The rows of a group lie close to one hidden flat surface of 9 dimensions, which may be shifted away from zero. Surfaces can cross.
Known rows, each followed by its group:
[ -1   0  15  31   2  13   5  14  -7 -13  11 -28 -18  19  14]
q_335
[ -3  10  23  -9   0 -27  -9 -13  -5  36   4  16  17  -6   4]
q_877
[ 19  -5  20  32 -22 -14 -20   6  -4  41  24 -48  22  -3 -21]
q_335
[ 19 -29   5  26 -22 -10   3  34  18 -29 -18  -6  16  -6  15]
q_198
[ -9  28   3 -25  15  -7  11 -10   8 -65   2  14  -6  -2 -37]
q_94
[-35  15  -1 -51   9  20  10 -38  31  -2   4  46 -12  46 -15]
q_198
[-23   9 -39 -45 -18   5  26  27   6 -45  21  31  16  -3  -4]
q_877
[ 29   2  30  40   9  22   5  -9  10   8 -28 -20   0  24   8]
q_335
[  6  -5  18 -27  41 -12  -6  -7  27 -23 -34  48  15   8  11]
q_198
[  4   4 -11 -20 -34  -4   3  -7  22 -30   9  -1  24   1 -55]
q_198
[ 40   4 -15  19  -6  11 -12  23  24 -17  17 -29   6 -16 -43]
q_335
[ 26 -21  12  17  -5 -51 -39  13   8 -32  13 -18  13  12 -14]
q_94
[ 40   6  24  16  43 -22 -35 -19  30 -12 -13   2 -28   9 -17]
q_94
[ 25  44   5 -15   8  29  14  -1   9   2  -8   0  14  -1  -6]
q_335
[ 27  18  25 -11   2  -2   3  17  13  -3 -20 -32  16  47  27]
q_94
[ 32  -9 -21  -5 -40  16  17 -17  10  22 -47  -8  50  -9 -24]
q_335
[-37  -9  18 -13  -6  23   8  50  11 -36  43  74  39   0  65]
q_198
[ 32  10  23  -5   0 -17  12 -25  35   0 -58   3   2  22 -10]
q_198
[ -4   2  -1 -29   2  -8 -24  -2  33 -30  32  -1   3  36 -38]
q_198
[ 17   4  -7 -13  17   0  -9 -23  26 -20 -26  15 -22  25 -12]
q_94
[ 11 -17  13  22   3   2  -9  -9  25  11 -20  -5 -14  -7 -18]
q_198
[  9  27  57  35  14  10   9 -14 -17  24 -11 -32 -13  32  26]
q_335
[ -6   2 -10 -20  23   9  20   3   7 -18 -27  32  -5  -6  16]
q_877
[-10  12  61   4  -3  -9   5  -2  21 -24  -5 -45 -12  57  -5]
q_94
[  1  -2   7  -2  13 -48   5 -12  -4  23  -7   9  -1  47   8]
q_877
[-18 -19 -26   4 -36  40  12   7   6   0  41   8  43   8 -30]
q_335
[ 22 -18 -31 -24 -18 -19  -3 -32 -11  16 -67  21  21  -4  19]
q_94
[ 13  -5  -9  10  18   4  15  19 -11 -12 -11   0  31 -37 -17]
q_94
[-42 -50 -27 -42   6  -2 -13 -27 -13   8 -33  22  11 -17   4]
q_198
[ 57  19  11  13  14 -13  -1  11  18 -11 -40 -37  -3 -26 -26]
q_877
[ 21  18  -5   8  29 -18   7  13  11   4   9   5 -17 -10 -19]
q_877
[ 29 -14  -6   8  48 -11 -11   1  20 -20 -23  20  -5  12   0]
q_94
[ 10 -14 -13   4 -26  -5 -10 -11  28  15   2   1  17 -81 -89]
q_877
[  2  10  23   2  17  14   0 -22  -9 -14 -24  -4   3   1  -2]
q_877
[-40 -56   0  19 -17  19  -7 -16  -5 -27   3   5  12   5 -13]
q_877
[-43 -38 -25  19  16  36  26  22 -20 -20  -6  23 -34  -8  50]
q_335
[ 20  34 -22  -7 -20  45  23  23   1 -13 -31 -43 -45 -38  19]
q_198
[ -9 -20   5  -6 -29 -23  14 -18 -25   7 -48  -7  33 -15   3]
q_94
[  9  33  33  18  -3   2 -17  -9 -21  21  32 -20  14 -39 -23]
q_877
[-40 -17 -12 -11  -5  37 -12   7   8   4  34   4 -30   3  15]
q_198
[ 26  14   0  12 -11  42 -10  39  12   7  37  -4  33 -28   6]
q_335
[-13  14  10  15 -15  51 -16  19   1   5  44  -6 -15 -42  15]
q_94
[ -1  22  28  49  14  -4 -10  15 -13 -13  62 -62 -47   0 -34]
q_335
[ 23   1 -22 -19   3 -45  17  50  14 -20  -5   2   3  42  35]
q_877
[  6  10   8  13  17   9  14   1  -5 -10 -16 -15 -25   8  10]
q_335
[-49 -24 -16 -24   3  27 -43  -5 -12  25  46  -5 -13 -39  -8]
q_198
[ 13  -7  11  18   0   6 -15   6  17  -1   2  -8   6 -50 -32]
q_877
[ 10   7 -22 -22   7  17  -5 -18   7   0 -30  33 -13  -7  20]
q_94

New rows. What belongs after each?
[ -7  -7   0 -11 -21   9  41  -2  28 -26 -46  36   0  38  27]
q_198
[-24   3  56   0  12 -28  23 -32  -5 -18 -44 -15  -4   7 -26]
q_94
[-23  14  44  16  36  16  42   5 -20  -3 -23 -10  15 -52 -21]
q_94
[ 36 -21  14  64   8  36 -12  -9  26  28  -4 -16   6 -27 -37]
q_335
[ -8 -64  17  43 -59 -24   3   6  13  11 -15   4  39   5   6]
q_198
[-11  -5   8 -18  13   6 -20 -10  17   7   2  10  -8   4   1]
q_198
[  5  27  -1  15  19  19   7 -21  12  -4  31 -22 -21  -8 -79]
q_335
[-31 -14  18 -45   4 -21  -7 -11  15 -15   6  75  67  13   3]
q_198
[ -1   0 -14 -17  37  17   8  24  12  -9  -2  27 -11  19  37]
q_335
[ 19  22  42  14 -12   1 -32   0  31  34  31 -38 -22  29  -5]
q_198
[ 20   8   8 -12 -30 -40 -42 -38 -23  19 -31  14   4 -54  11]
q_94
[  0   6  17  19  29  45   9  20  -2  16   3   3   0 -40  19]
q_94
[-31 -16  32  31 -14  37  18 -13  19  50  -6  38 -21   4  39]
q_198
[ 14   8  12 -11  -5  -1  -5   2  18  -1 -20  -5  -2   4   8]
q_198
[  6  27  22 -14  47  17  -2 -31  24 -13 -31  25 -43   7  -2]
q_94
[ -3 -20  -2  34  12  -7  20 -14 -27 -31 -14 -32 -12  57  -4]
q_877
[ 17  23  18  -9 -62  -8 -28  -4   0   0  17 -45   8  -1 -10]
q_94
[ -5  -9   8 -32  20 -17  -8 -37  19  -2 -30  43  31  -9 -34]
q_198
[-12  12  25   0  12  19   0 -18 -18 -27  -4  -4   6  19  11]
q_877
[ 35  -4  18  23  -4 -36 -38 -34   2  18 -24 -14  -2 -39 -37]
q_94
[  9 -22 -16  33  20 -10  22  14  -9  -2 -23 -12 -22  -4   2]
q_877
[-16 -51   3  15   2   0 -24   2  36 -16  14  21   3  -8 -27]
q_877
[-26 -12  24   2 -48   6  32  12   3   0  -5  67  67 -27  31]
q_198
[ 18  -2  -5 -10  11 -16  -2  21  -3  10 -24 -11  -2   7  39]
q_335
[  8 -32 -36   1   0  -1  21  68  12 -38 -18   3  -2 -14  43]
q_877
[-25 -13   9   4 -39  11  -6  -3  16  12  30   6  13   7 -15]
q_198
[ 58  -6   0  -9   6 -38  -2  24  39 -27 -58 -30   6  19  -5]
q_877
[ 27  16 -17 -28  11 -28 -15  -3  -6 -34 -19  26  18 -21  -2]
q_94
[-12 -29  12  -5   7 -13 -38 -31  -2  38  -3   4  23 -48 -36]
q_198
[-13 -19  42  33 -20   9  29  14  29   4  -9  63  25  15  47]
q_198
[ 12 -36  12  42  31  -1 -24  37  30   1  18   5 -21 -29   5]
q_877
[ 15   8  63  -3 -31 -17 -32 -16 -19  -9 -24 -48  50  33  23]
q_877
[-11   2   8  -5 -25  15 -15 -22   0  45   2 -20  -9 -26 -14]
q_198
[ 10 -15 -12 -11 -33  -5   0  -3 -15  11 -51 -32  10 -40   1]
q_198
[ 11 -16  14  22   2   3 -29  26  19  -3  16 -27 -20  -5  11]
q_198
[  0 -31  50  13  13  26 -29  -6   9   2 -47   6  16 -33  40]
q_877
[-17 -35  16  -7 -19 -20 -15 -37   4  40 -27  10  24   0 -11]
q_198
[ 24 -13 -23  -7 -23   1  29   4 -22  27 -56 -20  60 -20   1]
q_94
[ 3 10 20 11 29 19 -4 26  1  5 16  2 -9 20 45]
q_335
[-17  11 -11 -14  18 -15  12   5 -21  -5   4 -16 -34   3   9]
q_335
[ 19 -11 -27 -11  -8 -23  22  27   8 -18 -33  -5   5  -1   5]
q_877
[ -3 -15  25 -30   2 -35 -57 -35  -1  50  -4 -23  22   2 -16]
q_198
[ 35  -7   0   4  55 -25 -23  16  21  28 -19  -7 -28  -6  15]
q_335
[-18 -12 -25 -20 -35   7  15  21  31 -74  34  30  31  12 -39]
q_198
[ 26 -16  11  38  15  28  30   2  20  29 -33 -54  21  13 -45]
q_94
[-12 -56 -12   1 -24 -17  -7  40  -1 -36 -10   8  32  -3  35]
q_198
[ 23 -23  16  35  59   0  -9 -22  -9  49 -61  29  -7 -56  23]
q_94
[ -4  -1  15  -6   2 -31 -16 -37  20  30  13  21   8  -4 -51]
q_877
[ 26 -11  31  30   4 -18 -19  27  -7  15  -3 -28  25 -14  22]
q_94
[-14  34  16 -38  38  27 -41  -4  12  12  47  10 -15 -23  -6]
q_198
[ -4   5   3  -1 -32  17   3  16  12   0  10 -15  -9   7  14]
q_198
[ -6 -34 -11   7  -6 -10   8  -3   4  17 -30  11   7 -27  -2]
q_877
[ -1 -46 -15  31 -19   7 -32  46   8  35  70 -11  36 -22  -6]
q_335
[-13  37  36   6   0  43  16 -17  -6  21  -8 -14 -12 -50 -15]
q_94
[ -3 -23   6  17  -4  22  23  14   4  11 -22 -25  20  16   5]
q_94
[ 36  -8   0 -19   8 -31 -12  10   6 -31 -56 -12  28 -26  -3]
q_198
[ 21  38   5 -40   0 -35  -2 -18  -2 -42 -29   8  14  -2 -20]
q_94
[ 10 -10   6  -7  58   0 -27  -5  25 -26  -4  31   1 -46 -36]
q_198
